There are 3 nested groupings, the coarsest first. Each group lies inside one group of the grouping before and may be the whole of it. The rows also spread widely along 11 directions, which tell nothing about the answers.
In the rows, zero is written as 128.
Known rows, each followed by its group in each grouping:
[137,113,119,147,109,161,145,117,130,178,116,145,107,114,130,139,138,160,124,128,133,147,108,149,137,120,150,146,127]
K_640 mus zikog
[130,107,117,118,116,132,116,121,147,137,116,144,130,106,112,136,119,173,124,141,133,132,124,115,145,115,141,142,143]
K_640 bar kad
[141,120,110,135,118,129,138,139,127,126,122,155,116,121,114,119,150,134,121,142,123,148,128,124,140,127,138,109,133]
K_640 mus fek
[126,122,117,132,109,128,129,117,123,122,140,143,107,126,133,133,127,137,118,135,122,137,146,162,89,130,133,115,126]
K_174 Gezu nor
[154,71,129,128,138,117,138,98,124,132,109,108,139,136,114,142,143,96,125,139,147,130,140,151,125,124,119,162,109]
K_885 rupuf Pag
[108,119,133,146,118,122,147,125,135,157,141,148,128,132,141,119,136,117,121,149,125,149,127,150,118,144,142,128,124]
K_885 tuv Sud
[171,72,135,145,117,119,136,122,113,134,110,120,108,122,113,157,164,112,124,135,133,138,115,138,116,129,110,150,115]
K_885 Zufu poso
[130,127,128,138,141,125,118,135,118,138,129,148,112,133,115,137,125,152,137,128,123,128,122,138,124,133,122,132,134]
K_174 Vezav Zel
[112,127,129,125,131,113,116,119,136,128,122,118,109,124,126,119,122,148,129,123,127,129,129,119,121,127,120,125,130]
K_885 beza zezet
[132,127,142,134,118,131,134,144,103,128,149,132,104,150,131,119,115,137,134,128,124,131,139,129,105,150,111,125,146]
K_174 Rurip deviv
[130,118,150,150,113,111,122,165,116,134,144,162,114,145,121,129,127,149,139,143,117,138,117,122,105,150,112,124,146]
K_640 bok Domo
[137,105,130,111,134,98,145,136,116,92,153,120,144,151,119,106,128,67,127,154,129,113,178,125,114,152,115,118,157]
K_174 Rurip domu
[122,143,118,123,163,136,124,120,123,134,124,108,122,122,121,122,135,128,154,122,137,107,129,141,146,133,132,143,171]
K_885 beza Gipa
[125,106,149,149,148,67,120,133,137,127,145,138,134,148,118,143,140,80,150,152,114,112,124,162,86,150,110,130,125]
K_174 Rurip gamig
[118,115,124,128,123,132,148,120,138,141,138,130,143,128,132,120,126,119,129,147,138,128,143,146,127,133,146,144,152]
K_640 bok gef
[126,110,124,128,111,116,130,133,131,109,130,139,119,122,124,125,135,143,122,145,129,145,131,126,113,133,127,115,133]
K_885 rupuf vuvil
[123,148,111,115,156,115,104,126,122,83,124,122,126,132,114,115,123,140,148,123,126,119,154,146,107,121,122,114,150]
K_640 bok tupuv
[152,97,132,147,112,151,148,133,107,167,115,142,105,128,120,132,147,144,114,134,134,156,111,116,150,136,127,145,123]
K_885 Zufu git
[134,107,123,126,134,135,129,125,135,117,117,133,136,118,116,135,131,156,135,148,147,154,114,138,137,130,132,142,137]
K_885 tuv Sud
[101,129,152,151,142,95,128,132,143,167,129,111,105,138,127,120,125,119,134,119,115,120,102,114,130,141,115,133,117]
K_174 Rurip gamig
[140,108,127,137,126,122,141,122,127,133,123,113,115,114,127,138,152,117,132,137,134,130,118,138,124,133,127,138,139]
K_885 Zufu git
[137,112,134,145,129,110,124,138,118,153,134,151,117,129,119,136,148,123,131,140,115,122,121,129,123,143,123,134,142]
K_885 Zufu git
[105,137,119,131,109,138,143,125,135,120,135,135,108,126,140,112,116,156,113,137,133,164,128,140,109,131,139,103,123]
K_174 Gezu nor
[98,118,152,152,117,88,121,134,167,180,127,114,107,105,127,140,136,138,138,127,112,105,82,109,128,130,128,146,140]
K_640 bok Domo
[123,106,137,142,130,115,128,133,137,154,126,147,127,126,118,134,138,135,134,146,129,135,106,128,138,140,129,141,139]
K_885 beza Gipa
[128,106,126,128,98,134,140,131,124,142,131,149,108,132,121,115,121,146,96,136,124,152,139,107,135,133,129,117,120]
K_174 Gezu nor
[123,116,113,117,120,119,114,110,139,130,123,140,122,110,121,131,129,148,117,132,119,126,143,131,126,119,137,127,133]
K_885 tuv Sud
[129,116,112,140,130,125,141,133,129,122,117,160,127,126,115,114,156,126,114,154,131,171,122,132,142,132,141,105,110]
K_885 rupuf vuvil
[109,113,127,143,117,91,135,137,154,124,129,155,134,126,123,117,141,116,117,160,121,156,122,133,112,131,136,104,111]
K_640 bok Domo
[108,132,128,141,151,109,127,117,144,166,139,138,130,123,124,135,135,113,144,140,119,106,114,157,130,136,143,140,146]
K_174 Rurip deviv
[107,141,124,127,137,101,129,132,139,113,134,105,114,112,132,117,142,115,138,134,121,115,126,123,118,136,128,115,158]
K_885 Zufu poso
[113,135,112,137,118,114,134,121,156,141,113,121,101,100,127,122,149,134,122,125,117,134,110,123,132,114,143,107,124]
K_640 mus zikog

New rows. What belongs after each?
[137,102,125,135,116,139,136,122,130,141,115,134,114,116,121,137,140,150,126,138,138,147,112,132,137,128,132,139,131]
K_885 beza Gipa
[137,95,136,135,135,109,137,132,140,132,110,112,122,118,110,132,153,115,134,142,138,134,100,109,152,135,119,139,135]
K_885 beza Gipa
[121,130,128,143,110,106,138,129,136,138,148,123,107,116,143,135,148,102,143,134,111,105,132,160,85,137,135,121,157]
K_640 mus zikog
[119,133,115,141,145,126,121,118,139,132,111,130,113,108,120,136,148,155,139,130,131,143,99,150,129,121,138,126,125]
K_885 rupuf vuvil
[150,117,120,135,129,152,157,145,93,143,126,147,117,146,115,99,152,106,111,138,129,157,145,109,167,146,130,120,134]
K_885 tuv Sud
[152,91,108,126,112,121,129,96,118,133,135,140,124,118,125,149,151,101,119,138,119,106,169,173,96,124,138,139,135]
K_885 rupuf vuvil
[149,78,134,156,77,109,150,145,139,127,123,162,109,123,124,140,157,129,110,159,125,175,108,129,102,133,124,109,98]
K_640 mus fek
[134,104,115,126,89,112,144,142,137,83,138,154,129,118,126,121,144,120,114,168,129,161,147,138,95,133,136,92,131]
K_640 bok Domo
[124,114,120,142,126,122,131,118,139,130,118,133,119,113,125,139,149,140,130,141,133,148,108,154,116,126,137,127,118]
K_885 rupuf vuvil
[131,111,118,126,115,119,131,115,116,113,124,130,110,134,128,118,134,125,109,130,124,142,156,134,106,125,122,112,109]
K_885 rupuf Pag
[144,121,113,124,165,111,129,139,117,98,114,138,138,133,98,110,160,97,132,147,130,144,137,122,155,136,124,112,134]
K_885 tuv Sud
[138,102,129,153,122,146,142,109,125,194,118,124,106,109,130,151,152,133,127,125,129,124,102,148,140,128,140,167,133]
K_885 Zufu poso
[124,107,121,131,95,118,139,119,146,137,125,129,114,110,129,127,137,130,110,138,122,135,134,128,117,120,140,122,124]
K_640 bok Domo
[149,121,116,132,117,153,123,131,117,124,107,132,92,105,114,140,144,180,133,122,135,146,105,123,139,123,125,128,143]
K_885 beza Gipa
[125,98,134,138,116,107,147,126,144,145,130,130,124,127,123,128,138,105,118,149,127,137,121,127,129,139,132,128,118]
K_174 Rurip gamig
[132,135,103,114,141,146,135,95,125,103,117,85,108,113,129,127,131,128,132,115,144,126,146,163,115,115,134,129,140]
K_174 Gezu nor
[124,122,121,135,124,126,144,128,148,129,110,101,111,103,124,122,148,128,127,133,137,144,105,115,145,120,136,124,128]
K_640 bar kad
[141,101,131,143,108,127,126,126,132,152,120,142,103,113,116,149,136,155,123,133,123,139,104,131,123,127,126,134,119]
K_174 Rurip domu
[144,112,133,139,105,134,143,139,122,123,129,122,106,126,130,133,138,138,136,134,134,142,121,134,107,135,122,128,144]
K_640 mus zikog
[159,77,128,128,90,147,165,121,115,126,132,115,118,123,132,131,146,106,116,151,148,144,145,136,121,142,129,142,142]
K_885 beza zezet
[141,90,138,137,87,127,152,132,122,137,122,120,100,125,131,124,141,132,101,137,131,158,124,100,126,135,117,125,115]
K_885 Zufu git
[125,130,133,140,148,131,129,129,121,145,120,121,115,129,126,128,135,144,142,128,136,136,108,132,135,136,124,143,141]
K_885 Zufu git
[114,119,123,127,134,89,96,110,145,154,123,145,115,118,115,134,130,135,125,123,102,98,136,126,124,120,127,129,131]
K_885 beza Gipa
[122,108,138,145,133,124,149,111,131,193,136,115,121,130,130,130,135,93,129,128,123,104,125,142,139,139,136,159,137]
K_174 Rurip domu
[149,103,118,128,116,139,160,109,129,108,105,68,106,114,130,121,152,98,118,123,150,148,135,132,128,115,126,131,112]
K_640 bar kad
[166,129,114,143,122,173,149,127,88,123,132,124,91,125,129,143,150,134,143,124,139,141,129,176,108,137,128,130,147]
K_174 Rurip deviv
[134,111,127,134,144,113,127,121,126,141,124,132,122,136,112,129,137,111,124,133,125,126,130,138,130,133,123,134,123]
K_174 Gezu nor
[152,98,130,157,87,132,174,153,119,132,115,127,91,124,123,113,175,101,101,143,128,179,110,104,137,136,125,101,101]
K_640 bok Domo
[152,101,128,136,110,117,127,140,129,133,115,122,102,107,108,139,155,131,127,129,121,121,114,106,135,125,119,132,142]
K_640 bok Domo
[134,134,110,137,132,125,134,132,140,111,120,114,107,81,121,144,175,129,151,141,131,130,92,149,130,130,142,118,160]
K_885 tuv Sud
[119,121,126,129,124,123,151,120,132,121,139,110,120,132,136,117,128,106,126,139,134,134,141,144,113,139,132,122,132]
K_174 Rurip gamig
[126,114,115,114,151,112,114,96,135,111,105,108,127,126,118,124,125,133,121,124,134,131,148,135,122,111,123,134,113]
K_885 Zufu poso
[121,106,142,127,101,116,137,123,132,102,134,102,111,130,143,124,120,136,122,133,136,151,137,132,89,136,112,125,121]
K_885 tuv Sud
[135,100,140,130,131,109,135,133,123,118,132,126,135,141,121,124,133,110,131,145,135,137,137,129,120,144,115,137,135]
K_885 tuv Sud
[97,153,137,137,129,98,121,146,133,105,150,120,108,125,141,119,131,138,151,134,118,123,120,138,87,147,121,107,158]
K_885 rupuf vuvil
[138,111,140,145,108,119,144,142,126,128,120,109,99,125,125,127,148,126,127,126,128,141,113,116,119,133,113,126,128]
K_640 bok gef
[150,90,114,128,132,98,116,110,135,128,122,147,139,120,105,148,151,98,129,147,119,108,151,161,110,119,132,140,130]
K_640 bok Domo
[131,123,130,140,138,119,128,132,113,113,128,134,116,142,125,124,137,129,135,133,130,146,132,147,105,138,117,121,123]
K_885 rupuf vuvil
[126,134,107,139,116,133,132,129,127,135,127,154,106,104,125,127,157,138,122,138,115,143,123,142,129,129,147,107,136]
K_885 tuv Sud
[129,110,133,136,145,111,135,122,141,153,117,110,129,129,118,129,139,109,141,130,133,119,116,129,141,128,128,150,137]
K_640 mus zikog
[136,104,131,120,112,123,136,122,130,123,118,96,110,115,123,124,135,132,119,124,133,129,132,102,137,128,118,137,138]
K_885 tuv Sud
[154,110,133,129,146,114,135,143,111,80,115,102,124,147,109,116,143,103,139,134,144,147,138,127,117,134,101,123,128]
K_640 bok Domo
[126,118,130,129,131,104,134,133,126,86,124,120,123,138,128,115,133,122,125,146,136,160,136,130,101,136,113,108,117]
K_885 Zufu git
[146,104,133,152,88,123,122,150,128,126,131,163,100,110,124,155,145,164,132,147,120,151,103,140,95,133,124,120,132]
K_640 bar kad
[142,126,128,136,116,132,137,128,87,119,148,125,99,145,140,124,139,108,132,123,119,119,165,156,84,145,115,121,145]
K_885 rupuf Pag
[129,138,128,138,138,94,121,158,127,96,128,141,100,128,108,119,151,122,136,138,112,141,110,112,121,140,110,86,130]
K_174 Rurip deviv
[111,112,146,147,146,98,114,134,150,170,121,148,136,135,112,130,124,140,136,139,122,127,101,121,140,132,127,149,125]
K_640 bok Domo
[139,137,106,135,124,136,139,153,126,104,117,157,112,117,113,114,154,145,130,147,129,166,115,122,141,130,139,92,140]
K_640 mus zikog
[88,155,109,114,130,136,133,107,153,122,124,102,120,112,141,99,109,154,124,122,135,134,144,133,128,113,151,117,142]
K_640 bok Domo
[145,122,119,127,130,143,141,138,100,112,127,127,113,132,120,117,145,126,132,135,137,140,138,127,133,140,123,123,148]
K_885 rupuf Pag
[123,125,113,133,100,133,140,119,140,130,131,125,109,101,137,132,141,137,126,136,127,131,130,152,108,122,147,121,142]
K_640 bok Domo
[139,85,134,146,116,112,132,115,143,158,118,139,125,128,120,146,139,126,125,139,128,136,116,144,120,124,128,149,110]
K_640 mus fek
[122,116,135,128,125,145,147,135,121,151,125,125,122,139,125,105,121,140,120,133,140,145,128,101,161,142,129,140,145]
K_885 beza Gipa
[141,129,121,133,170,123,133,128,120,110,101,105,121,143,110,112,144,111,144,122,141,146,123,133,140,124,115,125,119]
K_640 mus zikog
[125,100,142,128,101,124,141,112,140,119,125,84,105,122,139,135,112,147,122,125,143,141,123,130,98,126,114,137,116]
K_174 Rurip domu
[115,125,132,140,125,117,135,127,144,127,126,114,109,116,130,132,131,141,134,134,132,144,102,138,113,131,127,121,122]
K_174 Rurip domu
[167,70,138,149,133,131,127,111,118,172,106,140,130,141,106,155,138,124,127,132,137,136,122,150,132,121,118,176,100]
K_640 bar kad
[129,103,132,134,149,127,128,109,138,149,97,110,123,127,113,128,132,141,129,128,147,148,105,123,153,122,122,151,107]
K_885 beza zezet
[122,103,135,134,136,91,124,142,144,96,126,140,141,125,115,137,142,130,144,166,137,149,104,137,110,143,121,122,133]
K_885 rupuf Pag
[133,94,152,134,103,121,141,142,123,123,139,117,117,133,135,133,123,143,131,145,140,142,120,116,106,148,111,144,149]
K_885 Zufu poso
[152,99,108,135,122,123,127,103,125,150,127,147,117,111,114,154,153,110,123,136,115,112,140,167,115,121,139,135,126]
K_174 Rurip domu
[106,162,134,156,144,115,137,153,136,141,134,111,101,113,133,122,157,123,160,125,119,119,89,138,125,142,132,119,165]
K_640 bok gef
[108,128,124,142,112,134,141,130,149,154,123,136,115,112,133,119,132,151,120,139,129,152,109,124,139,124,149,123,125]
K_640 bar kad
[117,119,135,141,135,113,133,132,142,140,124,135,128,139,125,118,127,134,133,138,132,149,115,129,130,132,127,129,119]
K_640 mus fek
[137,126,116,140,164,122,128,119,128,135,120,126,124,118,110,141,154,108,147,136,133,119,112,165,132,132,135,137,143]
K_174 Gezu nor
[144,127,131,133,129,139,147,157,96,101,131,119,107,136,122,114,148,126,141,137,139,146,124,117,130,152,113,116,157]
K_885 rupuf Pag
[116,124,140,151,124,113,145,151,139,130,139,131,113,121,128,132,145,127,142,151,131,145,88,137,116,151,128,120,147]
K_174 Gezu nor
[130,118,150,150,133,113,132,136,124,161,136,107,110,132,127,138,140,113,151,120,122,100,114,138,115,142,115,158,157]
K_640 bok gef
[126,105,135,155,139,115,160,129,138,166,132,127,141,131,125,129,160,75,138,153,133,128,114,156,136,143,142,149,138]
K_640 bok gef
[136,112,140,153,116,119,138,138,116,142,129,132,102,131,129,132,153,118,128,133,120,146,115,137,113,143,117,126,121]
K_885 tuv Sud
[124,139,123,129,125,149,144,132,121,97,115,99,102,123,135,108,132,157,129,124,147,172,118,123,128,131,122,112,126]
K_885 tuv Sud
[141,117,126,128,137,135,132,142,118,128,120,132,126,133,108,118,134,135,134,137,136,135,129,115,148,133,126,136,150]
K_640 bok Domo
[140,98,125,150,122,65,117,125,137,110,118,152,115,131,111,138,166,84,116,141,101,137,138,154,80,121,114,98,83]
K_640 bok gef
[112,120,122,123,146,102,128,126,145,118,130,132,138,130,115,116,126,115,127,149,131,132,132,129,133,135,132,121,136]
K_174 Gezu nor
[120,122,100,122,124,127,137,98,143,131,117,130,118,112,123,121,137,122,107,134,125,139,145,146,130,113,149,112,106]
K_174 Rurip gamig
[115,117,109,127,172,95,116,82,147,179,114,132,139,126,106,125,139,81,117,125,109,93,150,149,152,111,145,141,106]
K_174 Rurip domu
[131,114,133,145,125,159,142,123,115,176,123,138,111,133,130,129,130,150,128,127,138,144,115,138,146,137,135,153,136]
K_885 beza Gipa
[133,141,114,125,152,156,145,144,108,136,122,132,117,134,108,99,134,135,125,130,138,144,126,104,179,139,135,121,154]
K_174 Gezu nor
[124,132,114,115,142,100,129,132,136,79,134,121,137,133,121,107,132,107,139,145,130,129,154,133,112,131,127,104,150]
K_640 mus fek
[142,94,132,136,125,91,129,139,142,110,116,125,118,111,107,140,164,109,135,150,128,133,104,115,130,136,115,122,136]
K_885 beza Gipa
[113,139,118,128,135,130,137,130,129,106,124,116,116,122,130,109,136,141,132,135,138,150,125,132,126,132,133,112,136]
K_885 rupuf vuvil
[117,140,123,120,157,100,120,131,128,88,128,113,128,131,123,112,134,118,142,137,131,129,139,130,113,135,117,112,146]
K_885 Zufu git
[134,102,129,134,123,115,138,121,137,153,129,133,131,128,123,132,138,109,130,141,127,119,132,139,127,131,135,145,142]
K_640 mus zikog
[112,133,124,137,133,110,120,134,136,144,125,146,105,121,116,125,129,148,123,128,113,129,117,116,135,126,130,114,123]
K_174 Vezav Zel
[121,122,125,135,121,142,139,120,133,161,133,139,124,131,135,123,119,147,129,133,132,133,132,142,130,130,143,144,142]
K_640 mus fek
[144,98,141,150,103,135,154,147,115,118,128,136,113,134,130,129,146,135,124,150,141,180,109,135,112,148,118,124,117]
K_885 tuv Sud
[148,103,123,136,159,98,121,128,122,142,110,157,138,153,96,118,147,94,124,139,117,132,141,126,145,127,120,128,109]
K_640 mus zikog
[89,140,125,130,140,134,141,122,133,133,137,138,139,144,144,102,110,145,128,146,140,156,135,148,123,139,144,124,129]
K_885 rupuf Pag
[113,124,114,141,126,96,109,127,171,136,109,148,111,76,110,152,163,158,139,145,116,129,74,131,137,117,145,114,137]
K_885 beza Gipa
[160,82,141,158,88,122,151,144,128,152,123,137,100,118,122,149,162,123,124,141,126,147,98,125,120,137,120,135,125]
K_640 mus fek
[119,103,117,125,63,134,139,110,157,170,135,135,102,89,141,140,126,159,106,130,115,114,132,121,118,115,155,134,149]
K_640 mus zikog
[112,127,119,137,107,149,153,119,136,151,120,124,103,114,140,113,136,147,112,129,134,156,118,128,141,127,146,121,125]
K_885 beza Gipa
[149,83,113,129,91,136,149,107,131,125,112,128,109,110,125,136,151,126,102,141,137,156,135,135,124,119,135,125,108]
K_885 beza Gipa
[123,125,121,138,125,113,125,116,136,148,124,129,108,126,127,123,135,127,125,120,114,122,134,136,118,120,130,124,122]
K_640 mus fek
[124,125,121,130,129,123,149,133,126,106,132,111,122,123,130,112,148,109,133,142,137,140,132,132,125,140,132,116,146]
K_885 rupuf vuvil
[138,119,119,128,142,102,116,123,129,105,118,129,113,125,108,132,141,121,132,132,120,126,132,136,116,125,117,113,120]
K_174 Rurip gamig
[118,145,107,117,112,157,158,122,121,122,150,118,113,116,142,110,127,124,127,138,134,126,152,145,126,138,152,114,171]
K_174 Rurip deviv
